The rows are grouped in 4 ways, from coarse to fine. Each group lies inside one group of the grouping before and may be the whole of it. The rows also spread widely along 14 directions, which tell nothing about the answers.
(in the rows, 128 means zero)
Known rows, each followed by its group in each grouping:
[ 65 106 128  98 122 162 141 129 126 171  83  88  79 165  97 113 162  73
 136 156 141 103 120  93 152 126 151 111 121  25 143 136  93 104 125 161
  28 147  48]
sela Nudof J_467 robaf
[109  75  87  89 163  95 161 101 163  69 230 137 111 129 120 173 140 197
 131 111 161 158 124 185 118 167  96 133 141  43 118 113 171 195 104 111
  92 101 113]
sela lud J_511 sasu
[143 120 121 165 197 102  66  97 172 167 157  66  97 151 147 123 179 114
 128  90 116 148 169 148 151 120  55 179 138 130 112 153 212 195 146  97
 118  87  99]
Dad biral J_469 pab
[116 114 123 133 167 132 160 138 115  75 165 137 144 125 144 154 136 179
 150 129 111 133 142 140 121 139 188 125 119 102 123 112 133 159 126 155
 116 116 124]
Dad senop J_303 votab
[137 156 116 144 169 190  83 139 135 162  50  90 165 118 130 109 151  70
 144 137 106 110 126  99 131 124 114 181 183 169 124 162 175  82  98 112
 107 104 122]
Dad vafi J_333 lepi
[129 153 140  82 138 150 171 128 155  96 191 154 158 129 108 147  98 155
 122 108 107 144  68 153 139 146  83 158 162 112 103 105 184 127 121 116
 103 132 149]
Dad biral J_507 metu
[123 118 115 142 142 159 101 125 140  97 151  97 142 151 138 165 147 150
 138  97  90 122 153 112  97 155 145 169 118 134 141 121 161 118 136 121
 123 142 119]
Dad biral J_507 vifon
[114 133 115 136 117 153 170 142 117  98 175 138 180  52 120 125  87 199
 131  68 140 160  83 166 164 166  79 128 192 129 128  82 143 112 100 105
 117 124 161]
Dad vafi J_110 pav
[149 160 109 111 148 113 147 199  95 112 112 116 149  98 134  97 130 185
 181  63  94  68 178 120 183 121 133 152 127 110 133  42 139 115 163 134
 111 145 127]
Dad vafi J_333 pogep
[ 96 106  91 147 147 163 127  91 121 131 113  90 150 121 163 147 177 157
 153 132 120 131 169 131 135 127 156 128 139 120 146 137 149 124 104 145
 133 121 121]
sela dato J_186 buvug
[124 150 129 116 152 163 156 120 125  68 169 145 194 110 153 175 155 191
 164 128 112 137 126 129 124 148 126 174 195 140 131 118 178  98 131 108
 130 131 169]
sela tefut J_329 zek
[133 130 108 148  97 165  95 105 164 158 115  51 153 140 132 115 144 135
 140  74  82 112 160 123 118 120  89 126 123 138 139 104 153 121 115 157
 138 134 135]
Dad senop J_786 tese
[127 126 115 138  98 165 146 165 135  86 170 116 154 117 110 138 109 179
 143  64 102 105 111 117 120 174 120 116 124  86 156  55  98 102 128 127
  80 172 123]
Dad biral J_981 vuvo
[109 130 151 117 129 131 168 133 118 103 153 122 150 125 120 134 120 160
 132 124 114 140 120 131 139 145 146 126 150 100 121 119 127 123 144 152
 121 124 130]
sela tefut J_329 movel
[137 137 100 107 158 106 123 139 125 143 109  81 142 142 150 113 157 146
 157 107 103  93 184 126 155 113 126 156 133 119 125 118 170 139 144 142
 141 116 118]
Dad vafi J_110 kani
[110 170 148 119 179 153 183 161  84 104 138 162 133 132 164 126 153 160
 183 130  89 112 142 124 184  99 205 134 130 111 122  79 125 137 150 148
  97 142 122]
Dad Tolit J_473 raf
[109  89 129 154 120 137 129 170 134  89 153  97 136 101  88 129 110 163
 133  69 130 122 122 126 108 178 125 117 115  72 144  81  92 137 121 140
  58 137  91]
Dad biral J_469 vetut
[147 153 144 144 125 133 144 135 136 123 156 107 149 131 131 122 126 168
 130 100 107 126 133 128 169 131 105 134 148 119 129  98 147 119 165 131
 125 149 133]
sela dato J_186 buvug
[124 122 130 105 157 136 195 142 135  56 177 160 171 114 130 157 151 180
 168 143 139 119 114 152 129 145 144 123 155  62 126  98 123 176 113 158
  55 120 121]
Dad biral J_507 metu
[193 137 148 119 107 101 151 200 156  72 136  85 209 150 101 123 127 167
 139 117 129  57 153 102 120 161 104 129 157  69 144 100  94 133 176 168
  60 147 108]
Dad biral J_507 vifon
[140  99 106 147 142 164 110 123 145  94 128 111 147 127 120 157 132 150
 109 123 113 124 129 123 110 143 140 157 111 140 125 137 164 115 115 136
 124 138 135]
Dad biral J_507 vifon
[104 105  86 125 153 147 129 127 126  91 176 114 110 146 147 162 154 168
 160  88 112 119 151 127 111 168 163 136 122  78 158  97 130 128 117 111
 102 132 105]
sela tefut J_329 movel
[165  84  99 146 165 119  97 113 203 119 194 100  82 178 104 147 144 123
  84 121 143 130 110 144 125 159  68 138 101  60 123 146 166 190 125 109
  70 127  88]
Dad biral J_981 vuvo
[115 107  92  81 160 112 131 121 128 115 114  71 177 181 153 151 135 131
 119 156  94 110 176 121  79 148 195 140 126 124 123 189 156 133 108 171
 171  85 116]
Dad biral J_507 vifon
[ 90 136 122  79 144 106 194 138  94 102 188 136 151 132 143 149 117 192
 138 118 121 141 128 147 168 154 149 137 160  84 127 114 151 136 150 128
 135 125 126]
Dad vafi J_110 pav
[ 88 125 100  78 179 126 170 123  88 149 127 149  95 146 130 147 163 158
 128 157 154 126 125 124 229 109 132 170 137  57 121 142 194 118 158 101
  83 142 103]
Dad senop J_303 votab
[ 95 152  96  90 141 120 134 141  91 124 154  96 135 149 158 145 148 186
 147  78 108 111 171 108 171 150 138 176 164 106 152 103 166  67 179  82
 138 157 118]
sela Nudof J_467 robaf
[199 161 107 193 209 135 108 160 124 101 166 116 163 150 185 137 151 156
 116 124 138 122 141 114 186 155 136 162 190 148 151 161 155 132 164  63
 107 120 126]
Dad biral J_507 vifon
[104 125  60 144 165 161 140 122  93 156 141 104 135 127 173 119 105 143
  94 105 137 154 112 139 185 160 158 108 159 125 151 163 136 104  88  86
 138 104 123]
Dad biral J_507 vifon
[119  70 141 125 163 106 125 126 131  85 101 108 144 117  90 157 148 154
 113 160 134 128 159 130 108 122 151 178  92 120  89 162 177 161 144 181
 119 109 116]
Dad biral J_507 vifon
[129 124 130  97 150 105 208 143 118  75 165 138 194 110 143 139 130 203
 144 145 124 122 140 161 145 132 159 108 145  90 112 113 126 169 126 180
 124 109 149]
Dad biral J_469 pab
[143 114 103 130 159 145 115 121 164 115 171 102 127 176 126 149 131 130
 105 128 130 133 115 128 125 160 119 134 141  91 133 155 151 148 118 113
  95 115 106]
Dad senop J_786 tese
[168 168 154 118 180 170 172 179 148  98 139 165 151 137 121 113 117 103
 145 158 113 108  70 125 143 129 144 123 157  98 112 109 118 138 102 143
  44 118 123]
Dad biral J_469 pab
[156 143 125 176 155 151 123 168  99  89 116 113 178 107 141 127  97 172
 113 111 107 126 136 105 143 153 186 143 151 183 134 127 130  71 146 117
 163 132 147]
sela dato J_186 buvug
[123  86 111 136 163 128 133 133 129  69 140 107 172 134 129 167 143 164
 117 150 137 125 145 124  92 166 180 144 136 110 131 166 134 145 122 150
 116 106 111]
Dad biral J_507 metu
[ 96 140 104  69 156 132 138 149 103 147  67 100 156 113 122 111 130 121
 164 119  97 102 153 126 132 116 142 170 146 138 107 122 178 102  98 153
 137  95 126]
Dad vafi J_110 pav

New rows, each followed by its group in each grouping:
[127 123 112 157 101 163  99 118 146 160 113  62 145 128 123 116 138 128
 118  90 104 116 144 114 145 139  96 135 137 121 146 124 141 104 136 133
 125 148 118]
Dad vafi J_333 lepi
[126  92 103 117 132 147 115 141 149  92 123  86 147 156 114 158 151 138
 137 124 116  90 157 107  84 159 150 146 108  82 144 129 127 127 118 155
  83 137  93]
Dad biral J_507 vifon
[ 78 115 109 141 120 193 131  96 128 107 188 130 111 126 134 175 140 168
 133  90 118 165 101 126 137 167 124 145 152  99 156 103 153  90 124  80
 101 166 123]
sela lud J_511 sasu
[ 77  84 129 101 138 121 158  92 111  90 138 140 115 106 114 176 171 202
 145 138 120 146 165 144 147 100 152 174  92 105  99 107 198 140 158 162
 142 149 139]
sela lud J_511 sasu
[128 145 129 147 129 172  94 112 156 171 130  82 117 159 127 121 155 110
 123  97 103 123 125 113 167 119  74 161 144 120 134 125 171 108 147 103
  94 156 108]
Dad Tolit J_473 raf
[104 114 171 153 194 123 138 143 144  82 174 145  95 108 104 133 154 123
 156 129 158 161 104 148 127 143 123 147 160  70 105 116 126 195 134 128
  26  94  77]
sela Nudof J_467 robaf
[123 131 107 146 156 150 130 145 108 139 115 104 112 145 151 119 149 130
 144 123 105 104 154 108 164 123 183 121 110 106 143 115 118 125 139 142
 111 142 100]
Dad vafi J_110 kani
[106 115 137 131 145  98 133 117 138 112 214  74 141 196 149 168 155 154
 114 117 131 145 152 122 130 188 126 134 163  55 156 165 130 172 184 113
  95 123  73]
Dad biral J_507 vifon
[147 148 102 115 140 124 147 154 127 134  96  77 216 110 148 100 129 139
 149 125 128 101 148 132 139 141 113 123 205 131 133 143 134 120  97 149
 129  83 136]
Dad vafi J_110 pav
[104 100 148 116 114 111 130 147 112  99 133  88 135 148  95 143  97 161
 103 108  93 128 148 106 100 158 182 145  96 121 116 131 129 100 171 165
 165 131 118]
sela tefut J_329 movel
[117 108 112 122 160 134 120 141 123 116  96 103 134 104 107 115 111 133
 130 115 115 131 134 131 114 133 148 148 124 140 106 132 156 112  98 146
 137  91 132]
sela tefut J_329 zek
[137 111 120 134 146 116 151 110 152 106 159 113 153 106 126 125 116 172
 119 118 126 148 131 168 136 130 112 117 136 123 103 121 159 163 108 156
 144 100 143]
sela dato J_186 buvug
[131 135 107  86 125 153 130 121 157 149  82  76 162 163 133 126 178 111
 162 140  99  72 161 110 124 106 112 144 132  92 134 126 156 123 115 173
  90 135 109]
Dad biral J_507 metu
[ 89  93 123 163 132 142 145 128 111  80 155 119 147  70 119 148 145 196
 138  97 164 152 133 142 144 159 129 133 163  95 140 106 117 122 132 122
  85 134 117]
sela Nudof J_467 robaf
[116  81 107 145 147 151 123 119 125  79 131 134 104  97 109 157 143 186
 132 109 116 131 147 132 127 124 159 159  75 125 116  98 165 117 126 143
 134 147 141]
sela tefut J_329 zek
[ 69 136  97  99 156 119 171 137  78 146 160 112 122 123 157 111  90 154
 133  88 103 156 127 149 164 152 182 103 141 107 128 118 127 130 110 126
 158  97 111]
Dad vafi J_110 kani
[104 155 179 177 110 160 165 126 102 127 175 120 154 124 143 134 129 161
 121 119 106 159 112 117 185 146 148 114 165 113 143 121 108 124 191 134
 120 163 122]
Dad vafi J_333 lepi
[147  59  29 151 166 115  91 134 131  97 141  83 117 120 136 144 125 192
 102  81 142 114 174 144 120 160 148 135  87 111 142 131 159 135  95 109
 147 109 119]
Dad senop J_303 votab
[134 134 145 100 124 140 140 132 161 108 112  76 207 156 123 137 154 115
 153 164 115 103 140 109  79 149 122 134 192 101 131 163 126 119 118 172
 101  98 121]
sela tefut J_329 zek
[126 101 107 152 126 147 158 118 136  99 218 131  98 158 144 154 114 177
  95 114 116 145 110 139 152 161 173  89  90  76 146 109 108 149 143 134
 127 167 116]
Dad vafi J_110 kani
[ 72 143 136 129 136 152 212 128  72 119 134 147 167  73 160 117 130 182
 162 128 110 149 129 153 186 116 192  90 150 108 124  96 106 143 118 176
 133 121 143]
Dad vafi J_333 lepi
[129 112 113  81 154  92 134 132 135 101 153 101 158 152 116 163 149 175
 121 135 129 108 162 127 138 151 106 186 147  89 117 149 194 136 171 125
 131 124 116]
Dad vafi J_333 pogep
[148 105  72 191 167 188  71 145 135 108 125 103  89 128 143 139 165 138
 148  83 122 105 150  99 133 152 150 148 110 114 171 100 128  97 111  81
  79 150 102]
sela tefut J_329 zek
[180 107 123 179 118 124 114 134 180  91 158  68 183 123 133 123 129 164
 127  89 112 113 157 147  92 151 103 105 130 125 134 112 114 177 119 172
 117 114 131]
Dad biral J_507 vifon
[ 89 144 168 143 165 161 123 141 125 124 124 100 139 149 124 136 148  86
 163 141 112 141 118 103 102 157 160 142 178 102 133 144 115 131 127 134
  63 100  72]
sela dato J_186 buvug
[143 117 101 173 129 151 140 124 147  98 224 109 145 138 148 147 109 179
  94  83 140 152 101 146 151 190 109 101 157  88 163 121 113 143 128  91
  99 141 119]
Dad biral J_507 vifon
[ 66  95 120 128 130 139 146  91 133 149 163  92  96 140 123 131 142 129
 125 117 137 163 117 143 142 152 125 101 133  53 139 138 119 155 111 139
  90 112  87]
sela tefut J_329 zek
[174 112 109 148 170 141 121 147 133  53 159 114 179 182 157 187 150 182
  99 169 118 102 158  98 111 161 206 161 134 139 143 175 145 105 164 121
 149 148 132]
Dad Tolit J_473 raf
[ 66  83  46  26 114 144 200 128 110  82 146 126 155 137 127 171 132 191
 153 135 142 101 135 138 107 173 182 102 138  24 158 107 115  95  69 145
  96 131 111]
sela lud J_511 sasu
[150 136 136 159 134 144 136 142 146 105 160 110 153 118 126 124 123 160
 129  93 113 126 118 134 145 143 110 129 141 119 131 100 132 141 142 133
  99 136 127]
Dad biral J_507 metu
[137 133 152 106 125 117  89 108 180 152 118  56 169 151  99 129 154 119
 124 108 102 118 153 127 118 118  31 197 165 140  99 149 214 128 155 137
 128 118 124]
Dad Tolit J_473 raf
[163 104  92 119 164 109 121 138 169  84 190 111 130 149 124 148 124 161
 115 104 121 119 138 150 112 168 113 148 124  89 122 121 164 169 126 118
 118 114 115]
Dad vafi J_333 lepi
[146 105  72 152 161 189 113  79 166 108 147 113 161 142 165 167 158 142
 105 150 123 138 120 141 114 142 136 139 144 145 138 172 175 128  75 120
 138 121 149]
Dad biral J_507 metu
[112 121  98  77 161 145 139 132 124  91 157 131 152 164 130 180 131 152
 119 148 116 123 118 112 112 168 155 178 153 110 130 158 183  92 129 104
 131 132 123]
Dad vafi J_110 kani
[127 123 118 174 202 137 165 133 104  80 163 191  98  34 146 128 179 211
 195  85 141 142 147 180 216  91 116 157 116 105 108  35 175 202 133 118
  72 133 139]
Dad vafi J_333 lepi
[155  99  65 134 169  93 145 176 102  96  98  71 217 103 156 116 128 188
 124 129 153  90 185 132 135 163 171 111 166 120 145 158 109 127 104 145
 141  77 130]
Dad biral J_469 pab
[102 114 123 138 141 141 110 125 133 144 135  80 132 138 119 131 141 122
 124 114 122 133 136 120 135 155 117 146 148  97 135 146 144 132 137 124
 103 117  92]
Dad vafi J_333 pogep
[100  94 115 122 133 112 128  90 127 145 119  91 134 110 112 140 153 174
 107 113 135 144 154 144 175 111  85 174 122 120 107 143 205 137 154 137
 141 131 130]
Dad biral J_507 metu
[113  83 172 133 113 106 121  99 159 113 137  97 122 140  77 159 161 162
 109 138 109 132 153 125 125 109  95 172  72 101  91 131 187 165 192 187
 125 157 120]
Dad biral J_981 vuvo
[103 143 108  60 159 141 160 121 114 126 118 138 124 138 135 139 153 150
 167 130  92 111 144 130 154 102 143 169 123 108 111 104 191 105 122 140
 133 129 141]
sela tefut J_329 zek
[120 116  77  98 153  97 175 143  93 128 144 101 165 140 150 132 138 199
 107 133 168 111 155 136 212 149 134 125 171  71 146 152 140 118 151 106
 118 126 113]
Dad Tolit J_473 raf
[176 132 117  90 145 120 120 177 147  96 131 116 126 168  93 140 125 148
 120 117 118  73 133  92 141 149 114 182 125  90 127 111 163  82 172 109
  94 157 117]
sela tefut J_329 movel
[125 160 134  89 188 118 160 172 103 102 110 134 186 111 126 124 124 142
 162 138 127 118 123 129 143 133 134 169 197 124 104 137 169 123 122 125
  96  79 127]
Dad senop J_303 votab
[114 121 125 165 150 129 127 179  78  96 129  99 167 106 130 137 114 172
 124 102 140 127 141  99 149 182 173 147 172 127 152 134 107  89 164 102
 117 128 104]
Dad vafi J_110 kani
[136  98  92 116 205 137 129 111 155  79 186 132 145 179 149 187 145 135
  96 180 137 147 111 136  95 174 161 157 149 106 119 202 178 156 102 103
 121  92 118]
Dad biral J_981 vuvo
[138 126 152  99 134  76 189 128 142 115 179 106 192 136 120 127 106 177
  88 150 141 146 116 160 161 146  96 118 173  91  99 164 150 167 158 160
 137  99 140]
Dad biral J_469 pab
[123 107 132 157 146 157  65 102 159 156  98  64 119 163 119 145 168  89
 113 142 107 129 149 100 110 130 117 180 126 143 124 179 182 121 141 136
 128 125 100]
Dad vafi J_110 pav
[173 148 135 157 155 103 139 197 118 106 142 104 147 133 128 100 119 162
 138  96 129  95 145 113 173 144 133 121 148  90 139  95 104 141 174 128
  77 128 100]
Dad senop J_303 votab
[135 134 150 130  60 129 139 129 157  97 194  64 198 175 128 158 115 189
 110  87  68 113 148 108  90 178 119 119 131 113 150 109 117 106 184 163
 163 174 140]
Dad biral J_981 vuvo
[ 74 126  85  62 134 139 153 123 113 151 146 102 127 139 129 132 118 153
 132  86 100 126 128 139 150 148 119 143 129  89 131 106 168 102 108 115
 128 129 119]
Dad biral J_469 pab
[127 142 127 142 117 169  89 127 141 172  94  66 132 157 123 113 135  99
 117  95  82 112 139  96 143 123 109 157 123 141 135 132 157  88 143 132
 122 150 113]
Dad biral J_507 vifon
[130 109 106 125 139 150 121 119 142 128 102  98 123 151 130 143 183 142
 146 131 108  87 168 110 144 107 137 152  95  93 137 115 157 130 140 158
  94 159 107]
Dad biral J_507 metu
[ 72 119  84 114 168 150 166 126 100 101 122 125 155  68 158 123 137 169
 198  93 113 137 151 168 115 134 172 108 147 114 128  78 129 150  46 156
 116  79 128]
sela dato J_186 buvug
[147 164 156 150 187 141 147 149 131 105 156 154 139  94 130 110 111 135
 142 116 122 164  89 152 163 124 116 147 184 149  96 112 161 148 121 107
 101  92 142]
sela lud J_511 sasu
[ 77 140  98  88 149 212 168 115 121 110 151 161 125 137 143 160 140 126
 162 139 113 141  80 126 128 148 164 128 167  84 146 109 138  88  69 105
  73 136 121]
sela lud J_511 sasu
[147 117 122 113 105 127  90 103 220 144 177  26 143 232 127 139 145  88
 121 115  81 105 149 119  46 166  90 107 133  65 147 155 129 171 119 166
 103 110  79]
Dad senop J_303 votab
[ 88  96 120 135 132 163 114 115 136 124 127 105 114 104  96 139 136 134
 132 101 132 148 114 129 121 150 105 151 135 102 128 123 152 111 106 123
  93 123 112]
sela tefut J_329 zek
[123  98 135 124 175 106 152 151 149  90 182 122  88 166 112 139 157 127
 148 138 155 119 125 130 125 167 148 110 130   7 137 119  91 197 137 140
  22 107  54]
sela tefut J_329 movel
[122 117 108  98 200 107 132 123 135 141 144 118 114 138 113 118 101 113
  84 147 158 169  91 151 161 149 106 157 170 112  94 194 190 137 104  90
 125  62 118]
sela tefut J_329 zek
[ 89 115  77  94 186 117 149 155  69  93 133 124 122 149 153 165 150 187
 151 126 129 107 175 107 158 156 210 164 129  85 151 124 151  96 150 100
 122 132  93]
sela dato J_186 buvug
[135 116 109 145 151 147  72 154 148 135 111  74 116 133 102 118 124 107
 128  69 109 113 135 113 114 153  96 169 123 123 131 117 160 117 117 108
  84 119  91]
Dad biral J_507 vifon
[131  87 115 147 103 129 144 144 136 110 162  68 179 162 114 142  90 145
  55 153 160 133 102 108 118 210 156  83 167  74 159 196  72 107 136 138
 118 125  94]
Dad vafi J_110 kani
[125 136 147  90 164 128 165 129 147 112 171 133 135 162 127 142 127 134
 127 148  97 133 111 141 130 130 142 138 125  96 102 133 160 158 131 155
 113 117 124]
Dad biral J_469 pab
[134 156 119 150 131 147 135 107 149 169 171  90 141 136 162 107 131 147
 121  81  96 146 124 149 184 124  77 116 152 126 133 107 157 140 130 116
 135 134 143]
Dad biral J_469 vetut
[116 122 135  71 109  92 196 145 116  67 202 122 184 160 122 167  93 211
  98 139 125 137 123 129 130 181 163 121 164  78 131 138 128 107 176 138
 152 139 134]
sela lud J_511 sasu
[123 140  62 114 147 189 125 129 126 150 116 105 145 139 155 130 148 128
 138 119 121 101 125 114 164 147 126 138 164 102 161 130 149  84  94  93
 101 138 119]
Dad vafi J_333 pogep
[141 127 130 133 144 124 149 135 148 111 149  96 174 135 136 125 138 138
 135 140 133 121 131 136 126 149 125 111 170  94 130 141 118 160 120 154
 102 103 114]
Dad vafi J_110 kani
[173 120 173 166 176  99 106 173 143  83 151 139  92 115  81 125 113 152
 118 100 106 129 131 128 146 119 120 189  83 144  81  90 177 166 190 140
 115 138 121]
Dad vafi J_110 pav
[176 132 165 207 111 152 118 130 187  80 221  95 158 148 129 142 111 156
 109  94 103 148 108 133  97 178 112  95 150 119 146 107  95 156 150 137
 109 143 123]
sela dato J_186 buvug
[134 103 115 158 139 114 119 103 148 134 123  74 142 100 138 106 148 156
 140  95 116 134 172 157 134 114 108 118 124 132 113 119 148 170 114 169
 150  90 140]
sela tefut J_329 movel
[170 127 117 152 128 183 133 108 171 104 143 126 158 134 128 142 138 155
 115 138 110 121 110 135 139 113 112 126 121 137 122 118 160 128 109 153
 121 149 164]
Dad senop J_786 tese
[ 99 118 124  91 126 135 152 134 101 128  78  98 154 148 117 133 137 149
 133 147  95 101 164 104 138 107 186 139 100 117 115 135 147 105 143 191
 144 132 127]
Dad senop J_786 tese
[114 106  57  89 142 143 131  85 140 127 170 108 128 157 153 169 145 182
 108 104 110 130 147 145 149 139 115 162 112 110 135 134 207 115 117 106
 159 145 142]
Dad biral J_507 vifon
[105 144 111 103 156 145  87 154 109 140  72  82 152 122 116 131 145 128
 166  84  90 101 163  98 118 129 111 211 153 152 122 116 201  73 134 107
 120 116 116]
Dad senop J_303 votab
[148 162 136 134 112 154 151 129 153 122 135 103 190  94 141 105 141 163
 175  77  85 109 138 150 144 108  79 126 157 137 123  64 146 142 117 165
 112 132 158]
Dad biral J_507 metu
[112 131 102 156 103 172 124 126 106 152 104  73 188 125 144 128 121 154
  99 111 108 126 132 100 155 153 138 125 157 153 153 153 132  59 131 121
 160 148 145]
Dad biral J_981 vuvo
[ 88 117 106 157 192 138 136  90 107 116 172 122 145 113 175 158 151 168
 131 127 132 184 135 158 148 142 151 146 172 139 123 168 180 161 113 102
 146  82 133]
Dad senop J_303 votab
[150 144  70 118 191 150 126 185  96 103 106 120 140 145 167 126 132 141
 161 115  96  78 161 102 135 143 216 144 125 131 148 110 129  96 109 116
 126 122 114]
Dad vafi J_110 kani
[ 78 115  91  92  98 157 159  91 124 144 169 111 133 118 129 150 123 194
 113  78 102 145 119 147 173 137  92 139 114 102 135  92 180  94 122 119
 150 168 152]
Dad biral J_469 vetut
[157 115 158 110  49 111 169 116 172 119 191  93 157 160  80 138 102 191
  59 125 135 125 101 125 173 151  52 112 134  62 130 125 135 105 203 155
 126 190 143]
sela tefut J_329 zek
[150 115 130 121 183 113 115 153 162  58 221 134 118 169 111 175 119 149
 115 112 115 136 114 131  91 193 133 177 138  88 121 133 165 163 154  92
  98 119  94]
Dad vafi J_333 lepi
[141 106  59 115 171 128 139 151 124 102 147 114 115 142 143 133 140 161
 138 109 149  99 143 129 150 162 152 122 135  63 154 116 122 125 106 103
  90 116 103]
sela tefut J_329 movel
[ 98  86 115 131 131 165 127  85 155 107 161 120 120 120 102 164 117 149
  97 128 125 167  99 148 108 151 118 141 117 118 111 140 174 123  97 133
 131 128 130]
sela dato J_186 buvug
[137 123  97 136 171 136 106 138 148 108 121  93 171  92 126 116 108 136
 142  91 119 137 132 155  90 153 109 147 168 161 112 128 166 130  67 122
 136  66 136]
sela dato J_186 buvug
